There are 3 ways to turn a row about zero (a turn may also mirror it). The second row of each pair is the first, turned, with some noise. The first 30 pairs use one turn. New pairs use 3 turns, one after the other, and a turn may come again.
(in the rows, 128 means zero)
Known pairs, each followed by its turns in order:
[190 152 117 145 104 112 152 117 131]
[126  96 108  94 120 164 113 153 167]
(1)

[127 133 153 121  87 128 113 113 111]
[144 141 131 149 150 151 147 152 129]
(0)

[ 89 142 142 116 155 120 149 152  95]
[103 129 119 125 118  89 174 131 147]
(0)

[ 91 139 135 140 121  86 133 134 136]
[144 116  83 133 123 162 126 144 116]
(2)

[129 121 114 145 102 151 132 126  85]
[155 123 139 154  96 128 138 157 131]
(0)

[102  88  95 127  80 148 125  74 121]
[148 146 136 199  99 170 122 109 121]
(0)

[169 139 142 131 100 121  90 149 118]
[158 109 125 108 157 139 129 167 100]
(0)

[147  68 121 132 139 126 149 127 110]
[133 126 113 148  90  93 100 130 156]
(1)

[105 114 105 148  86 115 101  63 141]
[198 172 125 111 128 136 153 142 151]
(1)

[103 121 126  91 157 101 165 114 115]
[ 88 134 153 142 131 104 163  97 141]
(0)

[147 116 162 122  94 146 120 127 109]
[150 113 124 145 142 133 103 168 116]
(1)

[141 141 180 103 144 135 129 156 146]
[124 159 119  93 168  97 139 134 123]
(0)

[ 89 126  73 117 107 109 167 157 177]
[172  82 107 104 188 129 134 156  97]
(2)

[ 83 123 136 100 114 131 122 186 151]
[156 125  77 131 142  91 151  91 126]
(0)

[ 61 140 103 161 116 113 135 185  94]
[170 129  90 118 156 190 177  99 112]
(2)

[107 170 151 162  95  76  93 115 121]
[133 161  62 140  91 153 144 165 130]
(2)

[161 146  79 133 151 106 126 186 167]
[135 130 162 100 151 142 143 164  55]
(2)

[139 140  65  68  86 152 129 124 108]
[187 129 163 131  91 150 168  90 100]
(0)

[187 109 104 150 124 132 142 111 107]
[141  97  99  98  97 117 104 147 159]
(1)

[148 131 107 154 105 104 131 121 141]
[153 127 123 102 107 121 137 160 121]
(2)

[131 153 131 134 110 126 137 131 109]
[118 126 132 110 147 143 118 146 129]
(1)

[125 116 124  95 123 124  66 182  99]
[106 148  76 147 142 115 128 142  68]
(1)

[130  96 154 102  92 106 162 116 138]
[135 145 158 170 173 116 129 108 134]
(0)

[123 155 162 163  94 129 173 174 146]
[104 107  77  74 123 132 158 108  99]
(2)

[117 105 118 103 131  96 138 131 208]
[140 100 109 120 160 113  73 165  86]
(2)

[118 113 157 138  71  89 148  93  70]
[163 105  80 152  61 113 146 111 161]
(2)

[148 151 194 113 129 131 131 128 134]
[121  98 159 152 123 170 108 146 101]
(1)

[115 123  95 114 142 140 135 148 120]
[144 118 151 134 161 138 139 117 120]
(2)

[ 87 135 170 124 104 170 142 167 117]
[118 118 161 164 191 110 106 126 108]
(1)

[139 108  58 134 139 101 176 106 149]
[119 139 107 106  95 113 160 110 208]
(1)

New pairs. What belongs after each?
[178 137 127 140 111 104 126 117 166]
[134 125 127 166 135 151 186 119 132]
(0) (0) (2)

[ 61 125 136 101 163 183 151 143  57]
[169  81 125 176  98 196 101 179 150]
(2) (1) (1)

[125 157 134 114 107 178  61 109 178]
[ 69 155 112 193 110  99 128 141 163]
(0) (1) (1)

[111 167 100 149 148 124 135 175 177]
[150  79  87 154  97 123 166 140 117]
(2) (0) (2)

[162 161 107 115 132 106 109 166 183]
[180 137 135 102 170 171 120 160 145]
(1) (0) (1)

[112  98 132 101 130 130 130 134 118]
[138 142 112 107 147 142 146 117 119]
(0) (1) (0)

[157 161 169  80 147  97 107 124 132]
[127 142 147 152  92 182  95 138  93]
(1) (1) (2)

[200 130 148 136 121 128 127 143 143]
[120 152  92 124 102 156 150 120 174]
(0) (2) (2)

[ 95 153 112  99 118 148 119 107 128]
[116 143 129 126 157  93 103 105 112]
(0) (1) (0)

[134 123 118  98 136 156 115 140 106]
[136 130 128 138 135 127 115 140 176]
(0) (2) (1)

[142 126 114  94  67 153 127 129 158]
[128 133  84 128 180 118 154 141 155]
(2) (1) (2)

[116 127 154 148 135  98 121 104 130]
[133 134 162 134 122 123 124  89 117]
(1) (1) (2)

[148 115 120 163  96 136 155 189 125]
[166 102 136 131 152 139 170 178 115]
(0) (2) (0)

[105 119 170  73 123 114  87 149  95]
[139  77 172 118 147 106 150 155 173]
(1) (2) (1)

[111 139  79 148 114 162 165 175 145]
[ 91 169 170 130 112 135 100  88 157]
(0) (0) (2)

[128 123  80 104 144 154  67  95 115]
[105  91 110 117  70 116  77 105 119]
(1) (0) (2)

[ 59 113 157 131 134 168  77 109 144]
[ 84 102 152 134 161 125 132  76  72]
(2) (2) (1)

[ 92  70 148 211 112 178 183 183 111]
[176 164 217 133 151 114  46  85 130]
(0) (0) (2)

[109 161 149 181  88 181  59 117  88]
[132 110  54 153  79 166 121 198 140]
(0) (0) (1)

[149 128 122 145 106 147 126 122  94]
[151 156 151 129 138 145 110 123 134]
(0) (1) (2)

[105 114 111 141 169 116 161 140 110]
[ 99 141 115 124 165 172 136 116 128]
(2) (2) (0)

[132 117 105 196 115  86 113 116 137]
[ 82 165 149 170 117 125 130 168 134]
(0) (2) (2)

[119 181 116  96 152 171 151 121  69]
[188 142 118  77 109  76 107 142 137]
(1) (2) (1)

[129 149  65 101 124 163 171 134 181]
[197 138 141 126 121  88  83 155  81]
(2) (2) (1)

[ 89 158  82 129 155  72 117 128 143]
[ 94 190 156 131 144 140 173 132 140]
(2) (2) (0)

[119 219 137 128 109 174  59 127 118]
[120  99 131 136  89 197 115 218 141]
(0) (0) (1)

[139  83 122  92 132 141 103 135 138]
[ 92 139 109 143 147 147 141 149  94]
(0) (1) (1)

[ 78 112 142 150  92 126 143 147 129]
[125 131 122 158 124  85 133 106 167]
(1) (1) (2)

[ 88 155 128 127 150 116 124  97 125]
[ 89 148 144 117 151 114 105 120 147]
(0) (1) (0)

[130 114 169 198  87 126 146 135 136]
[ 88  68 142 111 152  95  97 142 141]
(2) (2) (0)

[162 167 116 133 128 124 133 119 104]
[107  99 126 141 112 113 121 140 163]
(1) (1) (0)

[120  96 105  91 152 164  85  86 141]
[119 151 146 149 124  91 149 104 200]
(2) (1) (2)

[111 144 107 110 147 127 164 116 131]
[169 136 135 120 152 141 114 144 105]
(0) (2) (2)

[ 93 101 178 198 164 140 117 142 119]
[ 88 127 208 128 128 133 176 102 124]
(0) (2) (2)

